The groups are shells around one centre, one inside the other: the same stretched ball of 7 dimensions in 8 sizes.
Known rows, each followed by its group:
[-11  18  20  10  34 -27 -43  17 -67  24  16  37  29  -2] => (1)
[-40 -18  28 -20  34   1 -60  36   2  12  11  29 -13  28] => (6)
[-34   0  27  25  27  -8  -8   5  -3  -4  37  14  -5 -15] => (0)
[-18  18 -22  17  51 -23 -92  46 -16   8  19  32   2  22] => (2)
[-17  30  -2  40  34 -19 -38  16 -30   8  43  28  19 -14] => (4)
[-14  35  14  -9   6   4 -76  31 -10  17  66  38  25  34] => (3)
[-38  -9   1   5  53 -12 -61  41   2  10   8  22 -12  25] => (4)
[-20   5  -7   6  60 -30 -96  37 -39  10  -7  33  -5  19] => (7)
[-20 -19  45 -30   1 -12 -16  23  15 -12  35   1 -10  38] => (6)
[-23  33  -4  37  50 -21 -42  19 -39  25  36  23  27   7] => (1)
[-27  20   1   4  61 -19 -62  44 -51  51   9  34  34  40] => (3)
[-25 -15  10 -16  34 -13 -84  42  -1  -5   5  31 -21  24] => (1)
[-20  -8 -23  16  49 -20 -95  61 -13  -3  -5  52 -15 -12] => (5)
[-12   4   5  -4  44 -34 -32  52 -51  37   3  29  35  33] => (5)
[-13  21   4  13   5  -7 -39  32  12  -6  65  23  12  11] => (6)
[-20  27   3   2  45 -13 -90  31 -41  29  24  39  20  30] => (4)
[ -8 -11   8 -19  28 -23 -89  54 -42   7  -8  56   2   4] => (3)
[-20  -9  34  -4  38 -27 -33  20 -61  20  -7  33  12  -1] => (2)
[-12  21   2  25  35 -22 -63  20 -46   7  24  40  13 -16] => (4)
[-30   6  32 -16  22  -2 -16  35  -8  33  42  18  27  47] => (7)
[-21   9   8  44  19 -15  -6  12  -4 -15  46  22   1 -39] => (2)
[-35  -3  13  -2  33   0 -54  41   1  15  26  34   1  18] => (0)
[-38  16  30  -5  40   1 -44  20 -30  42  32  27  24  36] => (4)
[ -4  30  19   6   9 -12 -40  31 -54  29  45  51  46  -3] => (7)
[ -14   18  -17   15   57  -26 -114   41  -53   16   -1   53    6    2] => (2)
[-53  -8  48  -7  29  13 -10  10  14  20  40   9  -3  29] => (5)
[-32  26  30   2  12   8  -7  22   2  32  72  16  36  37] => (5)
[-16  -1  20 -10  43 -26 -58  39 -67  34  -9  45  23  13] => (1)
[-31  37   0  67  57 -21   1   3 -49  30  40  21  36 -28] => (2)
[-20 -20   6  -4  34 -25 -57  42   0 -13   4  21 -20  13] => (4)
[ -9  36  12   3  40 -19 -82  26 -82  44  20  53  43  14] => (3)
[  -5   26  -12   11   34  -20 -109   40  -45    9   20   56   12   -2] => (7)
[-35  23  11  19  39  -1 -66  12  -8  10  43  25   0  12] => (3)
[-20   6  23 -44  21  -7 -80  44   2  19  35  15   8  86] => (7)
[-24  14  55 -33 -16   8  -9   9  34   2  87 -11  12  72] => (5)
[-11 -26 -10 -11  34 -33 -54  75  -3  -2  -8  32  -6  20] => (5)
[-25  13  24 -21   3   8 -61  28  33  -2  67  13  -2  53] => (3)
[   7   20  -14   13   32  -33 -101   48  -69    9    4   67   20  -21] => (2)
[-10  39   7  33  40 -27 -27  18 -76  40  32  37  52  -7] => (6)
[-15  33  39  -5  10  -6 -29   7 -39  28  59  23  38  29] => (1)
[-12  36  16  21  19  -7 -53  16 -56  25  45  54  37 -20] => (3)
[-39 -26  28   2  23  -6  -7  25  32 -15  27   4 -25   9] => (7)
[-53  -1  28  -6  36  13 -44  17  35   8  45   3 -17  47] => (2)
[-19  30  20  13  -1   3 -16  18  10   7  82  18  26  17] => (6)
[-16 -13  11   1  45 -31 -57  39 -53  12 -18  43   3  -7] => (1)
[ -8  17  39 -17 -17  -3 -39  10   3 -12  71  17   8  25] => (7)
[-10 -18  19 -23  29 -28 -56  52 -41  13 -10  41   8  17] => (0)
[-29 -19  19 -29  23  -9 -66  39  36 -15  25   5 -30  55] => (6)
[-34  -1  24 -17  26  -2 -29  38  15  20  40   9   9  55] => (0)
[-10  -2 -30  14  52 -39 -75  65 -16   0  -1  30  -2  16] => (5)
[-26  22  43  -1  -9   9  -4   1  20   0  87   4  15  27] => (0)
[-14  24  16  -7   7   2 -72  33 -17  14  52  47  21  15] => (0)
[-25   7  55 -24  -8   5  -3  10  12   8  69   3  15  45] => (3)
[-15  15  24  14   8 -11 -24  10 -11  -6  53  20   9  -5] => (4)
[-30   4 -17  31  65 -26 -33  52 -25  29   5  28  18   8] => (7)
[-11 -12  36 -40  -5  -9 -43  42   3  -2  34  24   3  41] => (6)
[-19   6  31 -29   4   0 -48  37   1  15  48  25  16  48] => (4)
[ -1  41  14   7  24 -25 -51  22 -70  34  41  37  51  19] => (2)
[-13 -27 -20  -2  66 -46 -81  75 -44  12 -45  44  -6  10] => (6)
[-29 -15  10 -25  51 -15 -89  56 -29  25 -15  43  -2  35] => (0)
[-32 -14   2  36  62 -32   1  37 -39  22 -10  26  11 -22] => (5)
[-38  -7  12  13  39  -6 -29  34   3  10  23  24  -3   4] => (1)
[-24 -17  19 -32  35 -19 -74  41   1   1   5  14 -17  56] => (1)
[-23  36   1  21  41  -5 -82  24 -43  29  37  48  25   3] => (0)

New rows, each followed by its group:
[-27  39  21  33   3  11  -8   3  11   7  93  18  25  -3] => (2)
[-35  29  -5  35  50  -2 -63  24 -23  25  37  40  16  -4] => (6)
[-25 -31  51 -44  22 -19 -36  26 -13   2   0   8 -14  48] => (5)
[-17 -23 -12  -4  58 -36 -85  63 -32   5 -30  41 -13  10] => (1)
[-31  16  43  18  14  -2   1 -11 -10   4  59   7  10  -1] => (0)
[-42 -13  38 -43  42   1 -78  35 -11  31   6  24  -5  68] => (2)
[-38  -1  16  18  58 -15 -49  17 -33  16   2  27  -4  -2] => (0)
[ -3  21 -14  18  62 -46 -71  46 -90  39 -12  47  38   8] => (2)
[ -15  -16  -12  -13   50  -27 -106   68  -32   10  -24   54   -9   14] => (3)
[-18   3  -8  13  57 -36 -44  50 -40  26  -1  25  20  22] => (0)
[-16 -20  32 -33  17 -16 -59  39 -17   1   6  31  -7  27] => (1)
[-35   6  58 -28  27  -4 -41  -5 -25  21  32   4   5  54] => (5)
[-38   9   8  16  38   0 -40  29   8  14  40  21   4  18] => (4)
[-26  21  31  24  26  -7 -19   2 -46  22  39  35  25 -21] => (3)
[-15  22  27  17  17 -11 -33   8 -47  14  40  40  25 -19] => (0)
[-13 -24   2  -5  41 -34 -57  56 -33   3 -20  39  -5   0] => (1)
[ -1 -13  13 -19  20 -34 -42  56 -35   9   2  34  15  20] => (2)
[ -1  25  16 -19   3  -7 -96  35 -35  10  43  53  21  19] => (7)
[  5  32 -20  43  42 -42 -64  33 -79  14  13  54  33 -36] => (5)
[-30 -23   9 -12  48 -25 -36  52  -3  14  -3  12  -5  42] => (0)
[-34  12  -4  23  61 -13 -51  43 -40  41   9  43  24   4] => (3)
[-23   4 -11  55  62 -34 -39  22 -51   3  -4  38   1 -50] => (2)
[ -9  -7  22 -40  18 -15 -83  56 -38  21   4  51  14  34] => (6)
[ -6  45  14  25   8  -8 -50  10 -45  14  63  45  37 -16] => (6)
[-36 -30   3  16  66 -31 -23  46 -22  13 -24  22 -10  -2] => (7)
[-33   8   6  -7  55 -10 -78  43 -28  36   9  34  12  41] => (4)
[ -6  16   4  14  31 -25 -68  34 -63  17  12  55  23 -18] => (4)
[-17  -7  17  -6  52 -33 -76  27 -63  15 -20  37   0   8] => (2)
[ -9  43  29  15  -1  -1 -38   5 -42  18  70  43  40 -11] => (7)
[ -9  30  -6  31  46 -24 -87  27 -80  24   8  66  26 -34] => (2)
[-16   8  18 -35  38 -14 -94  51 -52  42   4  47  25  53] => (3)
[-27   4  42 -38   6   5 -40  32   8  22  51  15  15  66] => (0)
[-26  12  27  15  41 -20 -35   3 -46  15  19  20  10   2] => (0)
[-25 -30  35 -39  27 -16 -49  45 -12  10  -5  25  -8  39] => (3)
[-17   5   6   8  56 -28 -84  35 -81  30 -20  60  15 -14] => (7)
[  5  17  -6  27  32 -43 -37  38 -66  12  12  41  32 -20] => (5)
[-10  32  38 -25   2  -3 -52  19 -34  29  59  29  39  49] => (3)
[-28  15  15 -15  18  10 -82  39   1  18  46  41   9  33] => (7)
[-17   8  25   0  26 -16 -24  34 -52  33  19  41  35   4] => (6)
[-24 -12  40 -34  28 -13 -56  31 -32  21   5  29   5  39] => (1)
[-32  -5  29   7  41 -14 -46  10 -29   6   9  25  -9  -3] => (6)
[-31 -10  13 -25  45 -16 -59  51  -2  23   9  14   1  65] => (0)
[-26  31  20  19  40  -7 -52  13 -61  39  30  46  34  -5] => (1)
[-18  -5  61 -49  -9   2 -46  17  -9   6  41  22   4  46] => (2)
[-41  10   4   9  50  -1 -67  30   4  17  30  22  -4  31] => (3)
[ -8  13  27 -25   6  -6 -82  34 -36  14  32  51  17  19] => (3)
[-40  -1  60 -43  24   4 -46   8  -5  25  34   3   2  76] => (7)
[-13  29   1  21  46 -22 -58  35 -76  43  15  55  44  -6] => (4)
[-47 -24  38 -47  30   7 -56  38  40   9  25   0 -24  83] => (5)
[-25 -19  12 -18  22 -10 -67  43  25 -17  20  19 -26  30] => (0)
[-30 -21  40 -17  38 -25 -11  23 -24  15   1   5   0  34] => (7)
[-25 -37  18 -44  42 -26 -73  56   2   1 -17  13 -25  63] => (7)
